Each cloud of rows lies close to a flat space through zero, with a little noise off it, and is much wider in some directions of that space than in others. After each cloud: how many dimensions does that space have?

[[ -8  18   8   7  -4  25 -18  -8 -30 -31 -20 -57  20 -35  -3 -39  -4  -1
   10 -27]
 [ 17   9   9   2 -20  30 -22 -27  17   4 -30 -22  13 -39  48 -28   3 -14
    9  25]
 [ 61 -10 -75   6   2  12 -31 -12 -22 -15 -23  16  31 -54  45  -8  26 -15
   -2  -6]
 [ -4  40  -1 -20   9   9 -60 -31 -28 -51  -8  -2  10  15  -2 -38  -8   6
   -2 -14]
 [ 34 -21 -44 -23 -39 -18   1 -15  18  12   5  15  17  11  29  21  37   1
    9   1]
 [-15  33 -10  22  15  -7 -46  14 -36   7   6  -7  24 -46  25  -4  12 -18
   26 -45]
 [ 33 -33 -49  28  31  18  -8 -36 -26  34  -4 -55  -6 -32 -52  28 -18  38
    7 -34]
 [ 19 -50   2  31  21   6  56  19   5  12 -23 -48 -31  -5  17   3   9  15
    5   1]
 [  3  21 -23  12 -16  24 -42 -22 -18 -22  14 -12  21 -34 -39  -6 -34 -23
   -7   2]
 [ 66 -26 -32  21   1 -44 -10  15  15  13   6 -22  25  16 -11  23  45  20
   -4  16]
 [ -4 -11 -26   9 -23 -14  16 -20  -3  40   6  -5  -7 -14   2  36  19  -4
   15 -19]
 [ 10 -48   1   2  24 -38  33 -10   2   5 -19  27 -18  56 -16  26  37 -21
  -12  51]
 [ 29 -27  -7 -17  13  22  29 -11 -33 -28 -34  16 -38 -25  20 -14   3  -8
  -32  18]
 [-23  25  -7  28  50  -1 -21  -3 -33 -37   6   9 -40   9 -28 -14 -31  -7
  -26  -6]
 [  6 -13 -39 -38 -40  58  37  20  -4 -18  -9  33  27 -46  51 -15 -20 -23
    2 -16]
 [-15  19  33   0  37  15 -27  -5   1  -6 -22  -1 -35 -42  50 -34  -5  20
    7 -26]
 [ 21  17  -4   9  -2 -12 -47 -18 -17 -56   4 -27  -4 -79 -35 -26   1  -1
  -10 -36]
 [-31  22 -29  17 -14  -8   3   8  16   1  20  -7   0   7  24   7  -2  -6
   22 -37]
 [ 28   1   3  31  10 -28 -52  -9 -47 -37  29 -28 -42  -1 -31   0   8 -23
   -9  19]
 [-12  13 -18  10 -38 -14 -10 -23  71 -30  39  -6  -1  20 -35   6 -27 -12
    3  10]
 [  4 -36 -13  13  53 -22 -12  -9 -70   3 -31  10  34   5 -29  12  37 -35
   12   5]
 [ 28  -7   8  -1 -30   9  -5  13  -2  -8   7 -17  15 -40 -10  -7  -2  -6
   -8   9]
 [ -4 -39   3 -63  34  19   5  16  -1   2 -20  82  23  34  46  -2   2  -3
   18  17]
 [-33 -23  60  -4  -2 -29 -11  11 -41 -30  11 -50 -18 -19 -28  -8  15 -14
   45 -43]
 [-24  68  -9 -10 -25  17  30  42  -8   5   1  30  27 -28  25 -17  -9  19
  -31 -48]]

14

[[  9 -17  -6 -23 -17 -30   7  22   2  22  16  10   1  46 -36 -12 -23 -11
   15  27]
 [  0  -4 -19   6 -14  -6  16  25  14  14  13  19  -9  -9 -23   4 -11  20
   34 -20]
 [  0 -18 -12  -1 -16  24  52 -14  44   6   7 -17  18 -29   1 -13   9 -52
  -20  28]
 [  8 -17  -9 -42 -10 -60 -49  16  -6  11  10  34  -9  75 -64 -12 -49  14
   18  23]
 [ -1   3 -17  11   8  10  16   1  46 -14 -12  -1  10 -52  11   8  34   6
    6 -30]
 [  7  -5  24 -20  11  18   1  30 -26  16  11  -7 -37  16 -16   0 -10 -24
    5  15]
 [ 11 -18   7 -31  -4  -5   0 -11  52 -12  -5   3  20 -17 -14  -1  11 -34
    2  18]
 [  0  -8  -4 -17   7   4 -11  -2  34 -14  -7   5  -7 -22 -17   1   9 -12
   -3  -5]
 [  3  20   0  35  -4  -1  26  18 -25  17   7  -2  16  -5  33  15   8  37
   26 -26]
 [  6   7   9  -4  19  -4 -15   3   7 -12 -13  -2   7 -10  13  10  21   8
    1 -14]
 [  7  10   7  14   9  23  23  -4  36 -12  -9  -2  22 -66  36  25  37   6
   20 -34]
 [ -1   0  22  -2   8  43  24 -10  15 -10  -9 -27  -8 -43  23   1  34 -44
  -19   9]
 [ 15  10  11  -2  16 -15 -11   1 -17   4  -3   1  24  19  21  12   2  16
    2  -2]
 [ -3  -1   2   0   4  16  -7 -23   7  -9  -2   2   7 -21   8   7  -9  -7
  -10   0]
 [ -7  21  49  26  -8  26   9 -29 -49 -16 -15 -42   6  -9  64  -4  43 -18
  -21  13]
 [  4   5 -12  25 -24 -10  28  11 -15  24  21  15  17   4   5   9 -23  31
   34 -11]
 [  2   7 -12  22 -13 -14  31  16 -34  29  15  -8  13  40   7 -10 -14  11
   -1  11]
 [  1 -12 -21 -12  -2 -11   9   7  38   1   0   7   5  -4 -23  -6   0  -8
    0   1]
 [-11  -3 -18  17 -18   3  13  -4 -19  16  16   6  -9  12 -10  -8 -32   8
   -1   5]
 [ 19 -18 -25 -12  -9  -2  54  29  66  24  17  10  30 -26 -18   8   1 -18
   29  -1]
 [ -3  29  11  30  37  24   0   8 -45  -3 -14 -25  -7  -7  51  11  29  22
  -23 -26]
 [  5 -11 -14   4  -4  36  45 -13  59   0   6  -1  23 -66  11  14   7 -28
    4  -5]
 [-20  -2 -22  13 -13  -3   0  -5  14 -14  -9  -2 -20 -10 -16 -19  15   5
   -9 -10]
 [ 17 -10  16 -53  26 -35 -46  32   3  -3  -8   6 -17  50 -38  -5   3 -12
    1  17]
 [-10   4 -21  22  -8   8  -3 -33  12 -10   2  16  19 -32  10  11 -19  25
   -1 -20]]

8

[[ 11  -9 -13   9  -9   7  -3 -21   6 -10   2  19  -3 -24  -8  23  -8  18
    4   5]
 [ 40  11 -19  -5   5  -9 -31 -16 -14  -4 -24  -8  -4  -7  15  12   4  -9
   13 -10]
 [-19 -29  22 -16   3  13  12 -11  13  -1   9  33 -14 -13 -10  10   9  34
    5  -7]
 [ -5   5  16 -42  19 -18   3  20  24   2   2   0   5  33 -13 -16 -11  -1
    5   5]
 [ 15  19 -16   3   8   9 -23 -37  -8 -11   7 -12   6 -15  -3  16  13  12
   -6   8]
 [  2   8  17  -8 -24  -4  21  13 -14  -2  -6 -27  -3  -6  23  20  11 -13
   -1   8]
 [ 20 -21 -13 -23  18 -28 -16 -36  14  -2  -6 -10  -2   1 -27 -17 -23 -16
   12   6]
 [  7  -8  -9  -4   2   5  -8 -43  10  11  -9  13 -32 -19 -26   3   0  17
   16  24]
 [ 11 -13 -14   7  -2  -8 -10   1  21 -27   2   3   6   7  13  -3 -18 -17
    9 -15]
 [ -8  35   2 -66  -6 -29 -35 -28   0   0 -16   4 -16  29   8 -20  14  21
   17  45]
 [ -1 -28  -7   9   1  -2  14  -9 -12  11  -7 -19  -4  -7 -14 -10   5  -6
   -9   4]
 [-15  23  10 -26  10 -19 -11  -8 -12  12  10  -2   8  44   0 -12  -1  13
   17   2]
 [-17  21  29 -69  24 -35 -19  27  10 -18 -11  -4  -7  13   5 -15 -21  25
   20  26]
 [-12 -14  -5  21 -23   0  12   6 -17  23   8  -6   5  26  20   3   2 -37
   -8  -4]
 [ 20  -5 -10  10  -7  12  -5 -20  14 -17   1   8  -7 -21 -14  -3   0 -10
   -5   4]
 [-44  23  14   2   4  35   2 -20  13   9  28  13 -14 -24   4  28  26  48
   -9  31]
 [ 16 -26 -20  18   7   6  -8   2  21 -17 -16  14  -5 -18  -3 -19  -2  -4
   -3 -17]
 [  3 -23 -16  10   2   5 -14  -5   8 -11 -10  22   1 -24  15   8   4  21
    0 -14]
 [ 12 -30  -9  21 -12  -8  12  23  -1 -11   1   8  16  35   3 -22 -16 -36
   -2 -37]
 [ -2  21  10 -23  -5   6  -7   5  26 -23   4  -6 -23   9   4   7  -4  -5
    9  30]
 [-15 -15  23   3  -5  17   0  25 -13   6 -12  -9 -32 -42  34  22  18 -15
   -6  11]
 [  1  -5   7  -7 -13 -11   6   1  13 -10  -5   0  -3 -16   9   3 -12  -8
   10   0]
 [-17 -13   8 -18   4 -24  13  30  26   2  -1  -6   1  10   5  -2 -33 -11
    7  11]
 [-21  16   9  -8  19  15  12  27  33 -17   6  14   5   0 -15 -16   6  38
  -14   5]
 [ -3  18   8 -14  -5  -5  23 -15   8  -7  -6 -27 -16  11 -22 -24   8  14
    8  25]]

15

[[ -8  -6  19  -1 -17 -10  -2 -21  -2  -7   3  -8  -7  -5 -29   1 -14  20
  -13   3]
 [ -3  12  26  -3 -16 -11   6 -11  13  13  -6   8   7  10 -18   0  -3  -1
   -9  -4]
 [ -7  53  33 -18 -52  -4  47 -12  41  36 -41  31  23  33 -24  16   8 -17
  -20 -35]
 [ 10 -21 -39  11  41  12 -16  29 -20 -15  10  -4  -4 -11  37  -7   9 -12
   22  14]
 [ -5  19  18 -10 -25  -2  12 -11  14  10  -8   4   6  11 -17   6  -3   3
  -14  -8]
 [  8 -27 -35   3  26  17 -14  19 -26 -30   3 -14 -15 -19  22   4  -3   7
    6   9]
 [-10 -12  22  -7 -23  -3  -4 -26 -13 -12   4 -11 -17 -14 -39   9 -25  35
  -19   0]
 [  1 -13 -14   8  18   5  -9  12 -12  -7   8  -9  -4  -7  14  -5   2  -2
   10  11]
 [ 19 -28 -87   1  49  52  -6  58 -42 -41 -18  -8 -16 -18  64   5  18 -12
   15  -4]
 [-20  34  62 -17 -63 -21  30 -44  33  25 -13  13  11  21 -59  10 -17  22
  -36 -19]
 [  4 -15 -28   4  24  14  -7  20 -18 -17   3  -7 -10 -11  21  -1   3  -3
    8   5]
 [ -3  10  20   1  -8 -12   4 -11  17  14   4   7  10   9 -10  -3   3  -7
    1  -2]
 [  1  15 -29 -15  -9  29  23  19  -3  -3 -35  10  -1   5  12  18  13  -5
  -12 -23]
 [ 11 -27 -46  13  46  13 -26  25 -24 -18  13 -12  -6 -16  44  -9   7 -10
   25  16]
 [  9 -21 -31   5  29  14 -15  15 -21 -18   8  -9 -12 -14  25  -4   3  -2
   15  11]
 [ 15   1 -48  -2  23  32   9  39 -13  -6 -22   9   4   1  46   5  23 -25
   12  -7]
 [ -4  37  34  -1 -24 -18  14  -8  36  39  -5  19  23  24 -11  -3  11 -25
   -4 -12]
 [ -2 -27 -26   1  17  12 -16   8 -25 -28   9 -16 -20 -14  10   2  -6  17
    3  13]
 [ -3 -27 -13   1   6   9  -9   0 -27 -25   4 -15 -17 -16  -4   2 -12  26
   -3  11]
 [ -6  20  29  -8 -27 -11  17 -15  22  23  -8  12  11  16 -21   2  -3  -7
  -12 -11]
 [  6  -3 -37  -6  10  26  12  26 -10 -14 -23   2  -2  -1  27  10  16 -14
    1 -10]
 [ -6  -4  15  -7 -27  -2   8 -20  -1 -11  -4  -6 -11  -3 -32   9 -19  26
  -20  -2]
 [  6   5 -31  -7   7  24  11  21  -7 -13 -25   3   1   1  20  10   9  -6
    1 -11]
 [  4  10  10  10   9 -11  -6   3  18  21   7   8   9  11   8 -12  10 -22
   12   1]
 [  1  49  -6 -19 -34  21  47  19  32  22 -56  35  20  30  10  21  25 -29
  -18 -39]]

3

[[ -3   5 -18  10 -13  21  -2 -19   6  14   0 -41  -1  -8   0   6   3  16
   -3  -4]
 [ -8   9  17 -38  -1  13 -27   3  -6 -12 -25 -25  32  -3 -19  12  15 -15
   -9  29]
 [  3  -7 -21  22 -21   0  -1 -10   4   8   9  -7  -6   1   6   6  -5  19
   -5   9]
 [  4 -15 -13  26  -2  -1  -2  -3  11   2  22  -9 -17 -17  -5  -5 -14  16
   -8 -22]
 [  3  17  12  18   1  -1  35  22  -4  28  19  -1 -41  -2  17 -32 -12   5
  -19 -15]
 [  5   1  -2  29  23 -18 -11   2 -11   7 -30  14  17  -3   3   7  -7  -9
   -3 -13]
 [ 15   9  -6   2 -25  -9 -25  -1   1   3  12  18  32   0   2  27 -17  -8
   -3 -13]
 [-19 -14  12  63 -25   6  -8  -6  -4  30  52 -16  -9   4  14   2 -15  26
   14  15]
 [ -4  13  -9 -24  27  -6   6  -3  -6  -2 -31   1 -20  -9   0   4   7  -9
   -1 -23]
 [-11 -14  -6  24   1   2  -1  -6 -15  21  15 -14 -11  18   4  -7  26  11
   22  30]
 [  7  13 -18  39 -21  15 -34  -1 -12   8  23   5  38 -14  18  21  -7  -5
   -6  35]
 [-12 -10  10  35  -6 -22  -6  -9  -2  26  -6  -7 -37 -17  15 -18  -4  13
   18  -8]
 [  1  16  10   9 -28  24 -20  -5  -9  11  14  -6  13  -8   0  -1 -37 -11
    2  29]
 [ -9  20   0  23 -18  13 -23  12  -8  -8  20  -7  -9  36  23 -32  15  -9
   25  32]
 [-13 -13  -8   0  11  10  27 -20  -5  -5   2 -17  -5   0   1 -21  14  14
    7  16]
 [ 23 -19  15  28   1 -11  19  11   2  -3  13  38 -15  25 -19  11   1 -30
    3  30]
 [-13  -6   6  10 -10 -10 -20  -6 -15 -13   1  -5  13   4  11  23 -16  -4
    9   9]
 [-15  24 -16 -10  32  -3  -6   0  -1  24  21  -5  15  29  23   6   9  -1
   12  26]
 [ 16 -28  -5  21 -18 -34 -27  18 -14 -33  19  -8  -9  14  -7   1 -18 -18
  -15   7]
 [ -5   1  12  -4 -10   8 -21  -5  19 -30 -19 -13  30 -24 -12 -22  -3  -2
  -17  10]
 [ 10 -15 -15  -7 -14  26  -9  -3  13   3  25   2  14 -55  -6  49  -7  22
  -13 -36]
 [-11  13  41 -22  36  -2  22  20  21   3   6 -15  14 -14  23  -8  25 -18
   -1  -5]
 [  0 -18 -45  -4  10  28   7  -6  -4  23  15 -27 -32   0   6   7 -15  33
   13   6]
 [ 20  23 -10 -26  13  19   6  17   4  -4 -10  -4  26  17  22  -1  -6 -24
    5   2]
 [ 16  -4 -25 -10 -34  15  -9 -15 -20  14  35  11   6  27 -42  33 -43   2
  -12  26]]

18
